The same things were measured in two ways. Each way mixes the same 12 hidden numbers, adds some noise and spreads widely along 6 directions of its own, which tell nothing about the thing.
(in the rows, 128 means zero)
Some things both ways: the first way, then the second way.
[146 140 131 126 117 114 151 177 100 141 134 112 161 135 112  82 117 140
 147 124  78 135 157 154  84]
[132 104 106 163 169 158 167 117 145 113 126  98 117  74 159  88 154  87
 101 160 119]

[125  87 152 110 142 123 169 114  99 115 161 151 150 137 137 105 131 153
  95  92 140  89 146 155  93]
[147 100 148  92 137 191 122 190  84 203 118  95  95 145 157 175 137 136
 129 124 132]

[116 115 157 180 139 160 132 194  91 150 148 115 111 129 158 152 115 126
 112 105 129 172 145 160  93]
[122 193 132 176 114  65 121 111 156 103 126 151 118 173 105 125 126 115
 108  96 112]

[139 137  95 137 133 102 166  94 130  98 142 125 161 157 145  91 149 130
 144 130 131  90 127 121 164]
[100  92  95 118 179 140 148 124 119 119 112  39 152  97 153 172 112 153
 223 149  77]

[ 80  94 212 142 142 150 136 173  89 168 138 109 127 151 141 199 115 122
 150  76 154 122 163 137 105]
[131 131 149  62 108 143 129 116 141 153 143 108 116  85 158 157 118  60
  53 163 133]

[125 138 104 117 101 108 132 155 125 107 132 126 137 129 146  71 115 125
 148 133  82 118 181 127 117]
[ 76 154 103 124 115  78 159 117 159 116 174 131 106  88  82 119 140  96
 113 169 134]

[148 144 137  64 115 107 119 167 115 185 113 150 122 117 114 110 130 151
 154 145  94 205 152 137  73]
[117 121 153 153 111 153 109 163 114 181 121 116 112 164 116 164 121 112
 143 107 145]

[104 122 101  81 110 151 121 134 125 195 129 145  72  96 103 132 150 114
 152 118 136 144 104 128 130]
[116 106 108  86 130 151 103 176  73 148  93 121  86 157 101 172 128 156
 136 140  88]

[155 159 103 130 114 123 135  79 139 122 134 154 103 136 121 108 108 111
  87 165 114 115 129 105 166]
[108 164 200 170  75  45 113 172 145 119  93 150 135 198 107 102 138 104
  99 141 106]

[153 132 132 123 135 126 111 169 108 146 150 111 132 124 151  92 112 144
 127 148  93 141 118 129 108]
[ 82 123 107 104 142 125 173 143 140 128 171  63 135  65 124 150 136 119
 188 135 142]

[173 128 132 145 145 133 104 163 121 154 137 121 118 135 123 103 132 142
  95 173  63 144 159 144 136]
[ 84 160 187 120 130 130 147 105 167 118 140  59 168  90 107 206 104  93
 161  69 160]

[129 125 128 151 122 135 186 115  98  89 129 120 126 152 146 141 157 128
 110 105 170 147 100 140 136]
[149 133 118 153 116  99 118 126 145  95 133 104 131 138 124 116 140 120
 139 135 127]

[122 108 137 102  89 131 158 111 110 136 105 117 106 111  97 109 192 137
 133 116 154 114 109 126 107]
[139 135 133  96 111 167 134 155 111 112 120 124 132  87 120 122 152 128
  96 105 166]

[122 141 134 132 120 110 133 135 120 149 134 137 124 186 151 122 124 124
 138 136 119 124 151 127 140]
[104 119 113  98 129  97 132 183 118 153 130 112 123 132  87 148 106 158
 172 171  90]

[107 137 128 116 163 150 132 133 133 114 100 133 114 116 126 143 150 129
 103 106 110 148 101 153 137]
[115  89 130  89 154 152 139 140 118 134 173 106  88 106  67 143 152 148
 155 161 144]

[143  99 126 127 103 157 122 127 113 162 174 148  81  95  95 118 127 132
  90 133 130 120 133 123 127]
[138 109 129 100 103 104 145 137 149  99 156  92 101 101  99 115 159 101
 160 151 146]

[112 122 126 162 100  83 117 128 125 119 133 128 140 155 103  82 141 148
 126 141  95 139 178 146 159]
[160  98  97 111 153 122 131 115 112  85 112 101 114 124 114 146 125 140
 152 104 111]

[ 75  86 188 101 155 160 175 112  95 177 103 116 124  84 104 198 171 119
 156  59 183 106 129 139 110]
[ 33 154 183 156 109  82 153  73 230 120 152 112 167  73 125 147 161  39
 149 138 147]

[103 116 161  81 123 129 108 142 120 175 112 107 116  89  91 135 156 145
 158 122 116 148 104 131 110]
[ 66 141 151  74 106 154 142 158  99 121 160 111 116 101  86 152 155 160
 136 109 183]

[ 86 110 159  62 172 115 145  70 119 149  84 182 115 174 124 145 123 118
 109  65 163  87 114 117 135]
[ 78 114 188 149 118 162 106 145 122 185  92 128 137 161 158 195 116 105
  93  81 158]

[121 166 134 197 122  92 113 173 119  93 145 101 177 134 119  87 100 155
 118 149  56 184 158 177 133]
[129 142 167  87 118 170 108 119 130 121 110 115 126 107 128 155 156 124
  86 120 146]

[177 141 111 178 130 167 117 183 113 159 152 118 101  82 123 113 143 135
 109 156 101 166 123 140 117]
[129 156 162  82 122 150 112 130 132 126 120  73 136 123 104 192 126 171
 163 101 145]

[ 93 103 169  58 168 143 158 119 115 138 100 136 126  85 154 185 147 127
 146  81 170 157 123 120  96]
[139 120 137 134 128 150 132 118 117 163 155  88  85 142 152 156 130  68
 108 136 133]

[102 164 189 118 151 146  96 138 115 204  62 115  84 131 110 194 126 104
 136 125 125 168  94 116 138]
[123  71 122  30 138 189 151 193  90 139 133  69  94  62  69 140 134 193
 151 188 154]

[122 140 130 139 138 152 137 206 103 135 123 110 135 131 121 113 136 132
 152  85 104 135 111 154  91]
[117 131 127  87 153 202 103 125  79 151 128 117 126 122 145 180 127 189
  80 114 153]

[110 147 157 163 162 156  47 169 132 151 104 141  72  94 151 134 102 130
  79 128 116 190  89 121 107]
[143 138 141  90 116 154 137 105 151 119 146 135 132  77 123 147 145 102
 106  77 183]

[ 94  98 184 162 108 115 139 154  88 167 187 113 148 144 100 162 132 162
 120 130 111 164 172 197 133]
[194 103 141  96 137 139  98 182 102 141 100 108 111 160 136 142 153 111
 138 149  67]

[ 94  84 139 102 123 124  99 151  98 205 161 182  91 144 107  83 105 138
 116  82 108  77 170 153 116]
[107 178 157 165 125 124  86 131 143 158  86 178 154 172 157 199 142 109
  64  43 127]

[120 127 125 181 134 126 175 134 132  39 161 130 173 155 143 110 115 134
  93 105 100  92 189 159 132]
[ 81 173 182  81  89 112 119 134 128 145 172 133  82 151  49 143 135 166
 104 170 165]

[114 114  77 128 127 133 136  68 150 132 143 168  87 136 113  99 141 112
  83 132 127  92 127 131 178]
[120 157 130 147 137 158 140 108 155  65  80 100 112  85  96 124 143 103
 122  95 118]

Other things, the second way, with their names:
k332: [ 41 178 173 184 109  70 145  89 164 102 154 125 119 156 101 132 126  85
 118 106 144]
k13: [ 45 138 158 122 142  84 151 137 160 168 161 130 148 115 107 186 115  85
 136 125 118]
k490: [ 87 114 129  94 136 154 152 164  78 114 137  78  96 123  87 176 123 172
 166  77 162]
k712: [137 153 164  89 106 144 130 138 137  93 161 107  88 103 112  94 179  95
  57 166 147]
k758: [135 223 118 142 105 140 123 149  95  91  94 155  72 156  75 109 155 186
  62  84 141]
k479: [116 125 151  35  91 118 140 145 134 116 177 119  99  74  65 108 147 116
  91 210 154]
k329: [158  70 143 115 162 150 137 133 116 156 125  64 167 110 192 181  98  48
 169 108  95]
k474: [ 86 133 145  45 115 142 159 153 118 148 161  93 129  60  90 177 120 114
 120 137 162]
k219: [ 86 199 202 177 112  71 114 130 134 107 102 128 147 192 154 135 136  95
  47 118  94]
k189: [ 91 121 157  96 102 119 105 193 114 156 120 120 114 152  90 169 139 138
 136 147 121]
k106: [110 174 161  86  97 147  99 187  97 168 128 111  80 170  84 205 151 170
  94 103 155]
k745: [ 78 188 153 179 119 124 148  98 146 112 123 104 132 122 130 126 118  91
 101 109 134]
k168: [118 151 154  83  87 130 126 125 171 104  96 101 131  68 106 149 139  83
  93 140 141]
k179: [129 116 127 144 152 149 103 171  90 166  97 137 126 168 156 158 144 153
  93 125 103]
k767: [148 125 119 196 138 124 120 130 105 117 114 122  98 190 121  92 140 157
 155 135 111]
k939: [ 90 133 112 168 132 103 142 109 133  90 150 140 142 115 128  79 147 125
 110 151 135]
k848: [140 146  95 128 138 154 158 109 136  56 175 120 127  58 117  82 195 119
 126  93 178]
k360: [130 111 134  82 108 115 100 124 138 146 147 111 121 128 121 170 127 112
 114 168 129]
k267: [130 131 118 148 139 124 150 163 102  80 109  86  86 154  72 100 139 234
 183 109 146]
k160: [119 154 122 145 150  83 144 135 118 131 139 140 166 143 153 129 110 144
 115 116 105]
k914: [ 73 115 101 142 150  90 175 136 160 109 167  94 104  86  96 107 143  87
 160 183  96]
k352: [116 127 102  96 158 140 161 102 151  98 166 105 107  60  82 154 148 122
 137 105 157]
k606: [169 178  98 124 152 126 116 121 105  80 124 113 118 140 115 120 128 158
 101 121  85]
k288: [ 87 127 108 109 127 116 146 161 132 153 152  84 117 101 129 161 143 143
 133 161 138]
k258: [182 156 104 173 148 152 119 107 130  64 103  88 105 127 139 113 161  91
  99 100 102]
k383: [ 41 198 132 112 103 107 160 152 157 112 151  98 135  72  97 133 155 130
 143 139 141]
k23: [ 64 157 189 118  90 141 143 123 123 104 101  94 122 109 102 142 107  75
 103 114 143]
k146: [136 136 164  99 102 150 108 144 160 133 103 101  88 129 124 164 155 112
  97 114 150]
k423: [143 183 118 129 109 154 122 144 125  83 107 133 157  93 122  99 134 141
 100  92 143]
k196: [163 121 107 142 151 127 120  96 124 121 145 126 132 127 169 108 140 104
  88 169 101]
k819: [ 98 179 155  88  71 140 128 184 141 140 156  98 113  91 103 142 177 140
  85 143 195]
k804: [ 91 148 135 181 142  77 143 121 131 108 135 147 143 145 132 130 127 109
  71 101 132]
k699: [126 164 137 135 120 144 116 142 105 146 114  97 121 143 155 149 118  91
  85 140  94]
k515: [144 100 149 101 125 136 162 140 150 108 127  69 160  65 141 142 125  90
 158  99 161]
k458: [137 227 125 191  81 105 120 121 140  81 127 151 119 153 107  98 165 138
  93  56 174]
k690: [ 90  82 149  95 157  70 160 154 147 142 170 130 112 116 106 116 151  81
 135 215  75]
k427: [ 97 165 167 138 112  89 106 156 122 132  70 183 133 181 108 145 103 129
  72  96  95]
k30: [116 118 132 104 135 168 102 117 112 178 125  97 118 131 160 201 122  84
 110 141 107]
k884: [ 82 161 144 160 110  94 124 143 139 135 104 134 124 158 121 155 118 124
 101 108 125]
k454: [166  57  83 105 184 107 148 129 116  98 128 143 102 110 139 104 152 123
  97 157  89]
k129: [177 114  77 124 165 149 165 126 142  77 140 103 113  58 111  68 169 129
 141 158 118]
k652: [133 114 119 154 136 112 158 148 137 106  95 123 145 105 156 104 148  94
 155  94 114]
k113: [121 138 121 145 125 148 136  61 145  78 119 102 135 100 140 144 118  98
 152  56 161]
k108: [151 109 126  72 161 128 135 131 148 132 173 100 116  97 137 145 156 118
 132 163 109]
k442: [144 126 116 104 106 110 100 126 148 132 157 115 118 129 125 151 159 109
 135 150 130]
k838: [141 148 114 156 166 139 125 100 142 106 114 122 132 115 141 137 150 112
  87 126 101]
k126: [117 148 161 158 124 118 128  76 151 119 113 101 141 138 169 156  95  62
  90  94 125]
k587: [118 143 113 124 128 156 144 170  69 144 125  69 107 136 134 154 129 144
 153 119 122]
k169: [118 120 137 132 160 138 139  94 147  88 142 140 143  94 115 113 148 117
 111 120 134]
k216: [148 120 115 138 118 103 161 154 176 126 144 127  81  94 104  77 183 103
 113 175 146]
k954: [ 89 180 141 174 119 144 138 100 138  82 139 122 164 108 156 115 153 147
 100  53 200]
k842: [ 87 165 166 149 109  70 135 140 119 123 152 134 144 164  85 132 114 118
 138 125 124]
k55: [121 180 178  90  84 113 110 130 123 122 115 108 135 144 112 192 104 115
  91  70 154]
k834: [136 150 133  95 135 153 100 147  89 128 136 160 112 152 104 141 144 194
  61 115 150]
k111: [ 82 142 128 143  95  87 133 124 140 104 139  78 122 142 135 155 127 109
 169 102 143]
k451: [145 122 114 109 165 198 115 117 117 116  83  69 139  93 157 196 140 146
 129  83 126]
k973: [ 63 123 157  70  98  91 110 196 131 167 165 122 137 138  68 189 143 180
 173 148 155]
k255: [ 46 131 159 105  92  89 139 177 145 139 140  86 107 129  71 179 144 134
 181 135 149]

Some of these things the first way, each followed by its name:
[133 136 138 137  87 133 126 174 108 175 132 102 104 149 120 125 167 140
 162 144 138 174 100 133  99]
k423
[126 147 123 163 134 173 117 149 111 102 133 134  77  71 179 122 104 116
  64 115 152 190  69 127  84]
k458
[158 147  90 107  94  95 156 157 125 108 166 117 169 137 142  68 122 143
 162 162  73 141 177 138 114]
k699
[169 137 127 132 107 117 118 189  87 193 153 107 127 108 100  87 106 143
 134 168  61 179 149 156 110]
k255
[130 181 140 117 118  47  92 121 128 138  96 147 163 115 142  65  87 143
 148 171  70 185 189 116 123]
k216
[131 137 124 144 154 153 153 150 116 108 129  94 137 117 131 130 144 127
 111 126  92 119 111 160 139]
k690
[148 154 129 136 135 119 139 160 106 100 100  94 152 123 138  86 148 147
 142 118 133 170  64 124  87]
k954
[124 143 103 134 139 153  99 141 124 146  93 131  76 105 118  95 144 112
 110 115 113 121  80 116 150]
k454
[142 109 115 124 164 180 159 118 106 106  94 102  86 102 143 131 179 121
  72 106 159 144  30 137 119]
k490
[147 146 132  94 134 137 152 161  84 167  98 107 122 103 153 115 138 117
 168 112 134 144 103 113 100]
k288
[ 86  75 183 144 110 177 172 146  82 167 137 108 101 107  98 178 181 132
 126  69 178 105 129 163  89]
k129
[ 92 118 136 131 169 140 132 117 124 105  67 115 109 102 157 135 181 123
 112  97 144 147  98 139 140]
k352
[127 116 172 111 153 125 124 130 115 140 120 116 126 143 141 156 149 149
 114 138 129 160 113 137 127]
k329
[125 133 149 123 125 106 184 110  82  91 114 100 160 136 159 117 140 135
 126 111 144 137 109 141 122]
k819
[117 120 142  76 152 109 112 146 123 168 102 132 130 146 139 107 141 134
 155 127  85 109 161 133 130]
k13
[121 119 134 141  94 146 110 129 114 199 150 147  70 123  94 132 116 108
 117 136 123 107 164 116 148]
k168
[120 150 120 186 138 102  76 141 153  86 148 147 133 146 151  85  81 146
  84 144  98 181 131 128 130]
k113
[121 107 190 141 127 138 139 142  88 213 119 122 114 133  82 171 144 133
 139 109 151 143 139 138 111]
k267
[121 131 122 108 133 139 118 143 105 198 100 129  94  86 103 120 163 126
 154 118 128 150 103 130 134]
k451
[128 106 119 116 141 159 163 146 104 139 156 120 115 145 139 130 128 118
 114 106 122 103 117 152 122]
k914
[153  91 123 157 127 175 194 147  73 108 163  97 117 112 146 134 150 128
 100  94 182 145  70 142  97]
k111
[127 142 115  82 148 139 121 117 125 133  74 141  87 137 139 106 132 103
 115 109 116  96  97  99 144]
k804
[ 75 131 148  91 140 124 161 101 132 105  96 138 138 126 145 165 159 117
 171  73 176 109 125 104 136]
k196
[142 139 109 106 109 137 121 112 153 141 130 127 105 110  97 116 124 115
 117 165  93 127 144 111 137]
k23
[187 152  56 130  90  85 145 148 121 113 151 142 150 158 131   4 115 135
 133 163  62 113 174 127 122]
k884
[109 117 204 110 119 117 127 188  93 195  96  90 144 138 126 152 169 143
 209 108 135 131 162 120  82]
k160
[122 145 127 147 151 111 160 106 120  82 146 106 170 158 149 126 103 122
 116 130  96 101 134 144 176]
k219
[ 96 118 129 132 156 189 137 145 110 154 126 145  72 101 133 154 129 101
 100  75 138 100 104 144 128]
k838
[162 139 127 150 110 126 121 164 115 137 108  94 117 103 134 105 162 138
 136 168 105 185 141 122 123]
k55
